The rows of a group lie close to one hidden flat surface of 13 dimensions, which may be shifted away from zero. Surfaces can cross.
Some rows, each with its group after it:
[ -5 -21 -10  15   2 -11 -10  -4 -11  -3   9  -3  -3  -4   9  -1   7   3
 -15  -3]
z_648
[  7   5  21   1  22   0 -22  -2  -2   2  16 -18  -9 -14   7  12 -21  19
 -29   4]
z_631
[ 26   1  -5   4   2  47 -11 -18  16  16  28  23  31  35   3   4 -34  -7
  17  28]
z_648
[-34   3  10 -27  28  -5   3 -23 -40  20  29  40  16  -3 -16   4  39  46
   1  -3]
z_648
[ 13 -34 -28  -2 -27   2 -17   7  16  16   4  -4 -22   7 -34  22   0   6
   7 -26]
z_744
[ 17  -6  18 -14  -9 -21 -19   1  28 -17   2  -5  14 -28  -5  30 -17   1
 -34   8]
z_648
[ 18  14  23  -4  -1   4 -30  23   1  15 -16 -10   1 -18 -19   3  17  22
 -22 -10]
z_744
[ 17  31  -5  34   2   2  -8   4  12 -23 -11  26  25  -1   9 -22 -14  -7
   1  37]
z_801
[ 17 -17 -32  19 -22  32  15  29  36  17  -9   3 -43  27   4  24 -12  14
  -7 -15]
z_648
[ 24  -1  15  -3 -27  17  19   6   9 -41   6   3  42   0   9   7   4 -24
   8  29]
z_631
[-12 -15  11 -25 -16 -23  11   8  21   8  -3  -1 -16  11   6  12  46   3
 -15  -2]
z_744
[ -6   4  -1 -30  11  -9 -16 -10  38  17  -9  17  -9  14   8 -34 -14   3
 -21   6]
z_631
[-19 -18 -28  21  -4   9  -7  -5  -9  21  27  33 -21   1 -35 -13   0  34
 -14 -10]
z_744
[  7 -12 -20 -36   3  -5   3  -9  29  18  -2  26   2  19   5 -25   5  -9
   0   4]
z_631
[  1 -34  -7 -42   2  20  35 -31   8  -5  30   8   9 -17 -31 -22 -17   6
 -10 -21]
z_744
[  3 -28  16 -26  -3 -20 -20   2  -9  36  -1 -33  -4 -19  -9  13  17 -13
 -30 -26]
z_801
[ 11   2  17  27  -8  -3 -12  -6   0  -6  -3   3 -10  -4   2   3  14  -2
  18  -6]
z_801
[-30   5  20  20  -8 -16   8 -22   5 -12 -28   5  10  -5   7  -1  14  19
  -4 -21]
z_801
[  1   6   8   4   4  10   3 -14  19   5   3  -4  11  11   0 -22  -6   4
 -20   9]
z_631
[ -6   9  31 -10   6  -9  16 -28  22   4  38 -19  -5  -1 -14  -6 -10 -16
 -26  26]
z_631
[-12   3 -14 -23   9   4 -15  10  12   1 -10   0  19  13  20  16 -23  26
 -26   7]
z_648
[-19 -17  -7  27 -14  11  -6   5 -13  23  -3  -8  -4   4 -10   0   1  10
 -28 -16]
z_631
[ 16 -15   6  -3   1   8  39  -4 -13  26  20  42   6 -23  -8 -27  24 -38
 -23  11]
z_744
[-13   9  22  22 -14  47  18  16 -11   7   0   5   2  -9   6   5 -36  -2
 -28  -1]
z_631
[ 15  -9   2  13 -26 -11  16  -4  47   4  -8  28 -17   1 -16 -11  25 -11
  -8  -1]
z_744
[ 21   6   8  -6 -12  10   9   9  19   2   1  33  35   0  13 -18  -4 -37
 -23  39]
z_801
[ -1 -17 -11  11  20  14 -26 -20   2  10  48 -15 -47  10  -4 -38 -43  -1
  -5   3]
z_648
[ -4  22   1  26 -13   6  41 -13  26 -14   8  -2 -17  14 -24 -19  -1 -16
  17  17]
z_631
[-19   5  25  -1  -3  -6 -10   0 -20   2  30   8  -1 -13 -11  17   3   7
 -19  17]
z_744
[ -6 -27 -14   7   1  -6 -22 -14 -18   5  -7  30  12 -17  13 -15 -15 -11
   0 -18]
z_744
[-32   7  -6  12  10  15 -24  -2  -7  45  -1 -33 -11  29 -25   6   2  58
 -28 -23]
z_631
[-22  28   7  -2 -17  25  35  16   2  -2 -22  14  19  16  -8   1  13  12
   5   6]
z_648
[ 20 -27  19   8 -36   0 -21  20 -12 -15  -9 -17 -19 -20 -15 -48  36 -32
  13 -18]
z_801
[-28  27 -10  15   2  12  24   2  13   8  12  16 -38  14  -3  18 -42   6
   6  13]
z_744
[ 15 -30   4  -3   3 -24 -12 -20  10 -28  29  48  -4   6  43   7  25  -3
  21  18]
z_631
[-12  11 -28 -19  -1  15 -34  32   3   4 -36  17   4  26  16 -15  -4  28
   6  -5]
z_631
[ 14  18  -2  34  19   8   4  -7   4  15 -12   6  23  -6  14   2 -26  -8
 -25  11]
z_801
[  1 -14   2   1 -14  13   6  -6   1   4  -1  -1   6   3 -14 -14  11  -2
   0 -14]
z_744
[-21  38  10  -7 -18  41  32  36   5  -6  -6   5 -33  -3 -28   3 -32  13
   0   3]
z_744
[ -2  -6 -29  24   2 -20  11  -3   7  16  -4   9 -28  12  -8  17  20   6
  10  -9]
z_801
[ 10   8 -28  17  -5  -5 -16  10   4 -11 -34  10  46   0  -1  20  -1  21
  -8  -1]
z_648
[  2   3  13  14  13 -22  14 -24  12 -11  -4  23  -2 -15  17   9  10   5
   3  -7]
z_801
[ 10  19 -22  30  -4  15  14  10  18   2 -11  25 -10   4 -28 -49  11  10
  -8  10]
z_801
[ 27 -54 -14  -7 -13 -16 -15 -23  14  -6   8  11   5 -25 -33 -16  17   3
  -6 -34]
z_744
[ 26   8   1   5  -3  14   5  11   5  -2  -4  -2   3 -10 -16  -1  -6  -8
   3   2]
z_801
[ -1  25  36  43  19  -4  19 -41 -30 -17  25 -11  44 -19 -11  12   6  -3
   6  18]
z_801
[  7   4  -8  -8 -17  17  12  42   8 -41 -22 -21  27  -7  31  40 -38   2
 -25  14]
z_648
[-19  -8 -24  -9  -2 -15 -11  -4   7  -6  11  16 -17  19   9   3 -10  -1
  14  10]
z_648
[ -6  11 -23  10  18 -16  15   1   9  -7   8 -14 -23  18   0  -1  17  19
   1   9]
z_744
[ 21 -24 -28 -11   4  -3  10   8   0   0 -12  14  -1  -3  21  -5   7 -17
  13 -11]
z_801
[  1  -3  17 -40 -11  -3  -2  10   4  -6 -12 -14  16 -18  -7 -21   6 -12
 -18  -6]
z_801
[  2   4  -5  29  23  14   8 -19   0   2  23  24 -16   3  15 -33 -14   3
  -6  14]
z_631
[-39  24  -1  -6 -21 -17   0   8  14 -31 -28   7  19   6   3 -24  -8  -3
  -9  21]
z_648
[-21  13 -13  17   1   2  32   4  -6 -14  14  29   1   7  -6   4  17  22
  -6  21]
z_648
[  1  10   2 -34  27 -17  13   8  -6   4   5 -22  10 -37 -21   0  -5  14
 -51   1]
z_648
[ -1  -1  14 -19  -3  11  11   1 -27  17  14   5  12  -7 -24  14  21  -2
  12  -6]
z_631
[-15 -11 -20 -23 -15  -8 -20   3  23  -4   2  33   7  15   1 -10 -12   8
 -13  17]
z_648
[ 14  -2  -5  17  16  -5  10 -11 -20  -4   9  -5   2  -6   0  -9  15 -11
  17  -1]
z_801
[ -9 -14  28 -32   2  -2 -12 -18   1  26  -1   7  26   6  10   1  25   7
 -22 -10]
z_801
[  5  -5  12  25 -19  12   4 -27  13  -6  29 -13   5   6 -37   9 -14  -4
  13   5]
z_744
[  3  12  -1  10   6   5  14 -12  12 -11  14 -16  17  19   1 -14  -3  -7
  -1  27]
z_631
[  4 -15  20 -36  -8  22  -4   5 -14  25   9  43  19 -37  -5  -6 -22 -22
 -33  -1]
z_744
[  6  -7 -49  24 -17   5  16  11  15  -9   5 -17   0  15 -27 -36 -16 -23
 -11  17]
z_631
[-12  -5   3  37   7  -2 -35 -22  10  29 -18  -2  11  18   5 -19  11  37
 -33 -17]
z_648

New rows, each followed by its group:
[-10   3 -46  30   8  -9 -12 -13  28  11   1  42   8  19 -20 -36   7  39
 -34  16]
z_648
[ 27  11  -4 -22  33  -8  -5   8   4   1  -9 -28 -19 -36  -9  -5 -23   6
 -13 -18]
z_801
[ 17   2   6  -5 -15   1 -14  15  16  -1  -5  16  -3   0  -5  -8  11  -8
   2  10]
z_801
[  3 -13   1  37   2   2 -26 -21   6 -21  37  12  -7  -2  -3 -16 -22  14
 -13  19]
z_648
[ 27 -33 -18  24  -3  -1 -42  -3  -3 -11   6  11  35   4  25  43 -10  13
  -3   1]
z_648
[-35 -29 -18   1 -39  -8   0  30  13 -23 -17  -3 -38  27  43   6  -7 -14
   1  -4]
z_648
[ 14   1  -4  33   8  18  12  -6  -9 -21  23  12  -4   9  11   9   5  14
  25   9]
z_631
[-20 -12 -18 -22  -2  10 -14  -5  -8  31  32 -25  28  26 -37 -21   3   7
 -38  21]
z_631
[ 19 -20  -9  -9  -4  -5  14   8  16  17   9  -4 -20  -5  -6  25   5 -11
 -16  -7]
z_648
[ 14  22  -9  24   1  -4  18  -7 -14 -15  -3  15  50 -20 -36 -16  17  -7
   2  21]
z_648
[-27  -1  21   2  26   4 -11 -21 -46   7  38  19 -27 -13 -22   9  23  57
  17 -26]
z_648
[-24  23 -20 -63  10 -26  -9   5  16  20   9  -7  -9  25 -20 -25  -3 -15
   3  32]
z_631
[-41  13   6 -13  -5  32  29  15  -5 -15  19   9  -9  26  22 -15 -17  11
 -14  24]
z_648
[ 23   0   8  40  23  -8 -36 -18  -2  10 -11  19  10 -20  15 -25   0   9
 -20  -7]
z_801
[ -6 -23 -26 -24 -12  13 -13  11   3   4   9  43   3  20   7  18  -2  21
   5   2]
z_648
[ 34  -4 -14  -3  25  29  17 -16  10  22   7 -13  27  -1 -13 -32 -14  -5
 -26   1]
z_631
[ 28   9  -3 -26  21  10  13  10  -6  -3  -8 -12  21  -3  25  19  -7 -12
  15   6]
z_631
[ 22  -7 -46  -1  -4  39  -3  28   6  26 -43  19   2  -7 -16 -40 -22   4
 -15 -31]
z_631
[-32  12 -15   9 -19   1  14  12  -9  18 -16 -41  21  26 -12 -13  -1 -23
 -18  13]
z_631
[-18 -21 -20  22 -39  21  26   8  -6  -5  20  20  -1  26 -11   8   9 -10
  13  12]
z_631
[  6   2   6 -15  10   9  16  -1 -18  15  25   7   2 -16 -14  -5  -8 -21
  -5  10]
z_631
[ 12  11   3 -22  19  11  16 -13  17   5  27  -6   8   7  -6 -17 -19 -14
 -13  26]
z_631
[ 10  -6   5  -3   9 -15  -9 -14  -4  13  15  10  10   0  -5  32  18   3
   4   3]
z_801
[  1 -10  -6  14  17   9   6 -24 -11  32  30 -30   6  10 -27   1  10  16
 -19  -6]
z_631
[  6  -9 -18  19  39 -34  11 -41 -12  29 -12  21   7  -1  25 -62  34 -36
   5  -4]
z_631
[ 11  -3 -28 -10   1  -3 -23  19 -17 -14  -9  -4  11  -9 -30 -39  16  15
   8  -4]
z_801
[-19  -3  -1   2   8  -3   7 -20  -3   0  21  30  -2  -9   2  -7 -20   1
 -11   7]
z_744
[-49  18  22 -23 -34 -24  -6  19  -8  16 -29 -13  12  -8 -13 -26   4 -41
 -29  13]
z_631
[  2 -31 -26  -2 -26 -11   6   1  13   0  19   1 -45  28  19  17 -12 -56
  48   7]
z_648
[-26  10 -14 -20  -8 -13 -34  43  -2 -21 -19   4 -16  -3   2  13  -3  42
 -16   0]
z_744
[  2  -8 -23  33  15  -9  25  -9 -14   1  13  35 -23 -21 -18 -42  27   4
  -7  -3]
z_744
[-27  16  -4  -5   3 -14  -8  -2 -20 -20  -5 -17  -2  -1  -2 -19 -16  -8
  22   4]
z_648
[ 11  29  24  -1  24  27  34 -26   7  12  18   7  11   2 -13  18  -4  23
   5   4]
z_801
[-16  24  26  12  -4 -11 -21  18 -43  -4 -21 -10  19 -23  -8 -15  22  -5
   3   0]
z_631
[  5 -11  -7 -16   5   9   6   3   3  31 -23  18   0  -9  14 -16  -6 -14
 -16 -18]
z_631
[  9 -16  23  -6 -23   6 -30  -6   7   7  12   0  20  -8 -27  14  -1   5
 -15  -3]
z_744
[ -4 -13 -13  -1 -22  12  10  17  -5  -7   9  31 -23  -7 -28  -5  17  17
  11 -11]
z_648
[ 20  17 -13 -36  32  -5 -32  18   3   8 -11 -17   9 -15   2 -20 -25   8
 -26   6]
z_801
[ 24  -7  11 -19 -15  48  38 -16  23  17  18  16  31   5 -34 -18  -3 -10
 -11   4]
z_631
[ 14 -16 -16  -3 -20 -26  -9  18  10 -19   1  16  -3 -15  -9  11  14 -12
  -5  11]
z_744
[-11  -7  -3 -12 -25  21   7   8   0  -8  -1 -17  24  28   3   6  -7 -13
  10   9]
z_744
[  5 -29  -3  -5 -35 -25 -21  -2  33 -23  29  12 -15 -12 -53  18  19  28
 -17   0]
z_744
[ 14  -3 -27  42 -16 -18  -5  -2  40 -24   3  -9 -21  10   1  -6 -31 -25
   0  23]
z_648
[ -3  13  -3 -43  22 -17   1   8 -15  22  -1  28 -27 -17  -2  -7   5 -16
  25  -5]
z_631
[ 16 -13  -3  -4  -4   2   0  -8   3 -18   4  24  25 -23 -11 -27  -3  -7
 -12   6]
z_744
[ -5  27  62 -18 -19 -14  -3   5  26  -3  -3 -28 -13 -25 -16  13  -6 -17
 -27   9]
z_801
[  5  -2  -3  11   5  14  -3  -2 -19  13  -3  -5  12   0   0  -5  -9 -11
   6  -7]
z_744
[-16   2  15  42   6  -3   4 -19  23  21 -31   0 -16  -2  32 -28 -15  -5
 -38 -19]
z_631
[-36  43 -17 -29  -3   4 -23  25   1 -12  13  16 -17  38 -22 -23  -5  27
  29  39]
z_631
[ 15  10 -13  12  15  22  15  11 -22   3 -10 -14  30  -4  -5   8  -5  14
  -8  -5]
z_648
[ -8  -8 -21  -2 -34   6   6  28  -1 -29   9   6  13  13 -16  -3   9  -3
   1  24]
z_744
[ -4   6 -23  15   8  -5  38  -8  10  -1  35  13 -11  17  -4   5  -2 -15
  -1  37]
z_744
[ 20 -17 -33  14  14  11 -11 -16  11  58   7  44   1  12 -39  -8  34  43
 -15 -21]
z_648
[-22  19 -33  27   2  17  14  18  -1 -25  -1  20  -5  18   2   3 -12  45
  -3  15]
z_648
[ 10  23  17  37  -4   6 -32   6 -23 -15 -20 -29  36 -12 -37 -33  33  33
  -4  -7]
z_631
[-19 -14  28  -5 -44  -9  28   4   2 -27   4  15  -6 -16 -11  -9  32 -21
   1   0]
z_744
[ 31  -7 -25   4  20  -8   7   2  26  -9 -17 -17   4  -4  32 -16 -28 -24
 -19   7]
z_631
[-20   3   3 -18   6 -17  10  -9  -3  23  15 -27   1   9 -13   4   4 -18
 -13  11]
z_631
[-13 -13  16   6 -21  17  20  -8 -18   8 -10 -17  28  12   9   5  17 -20
  10 -11]
z_801
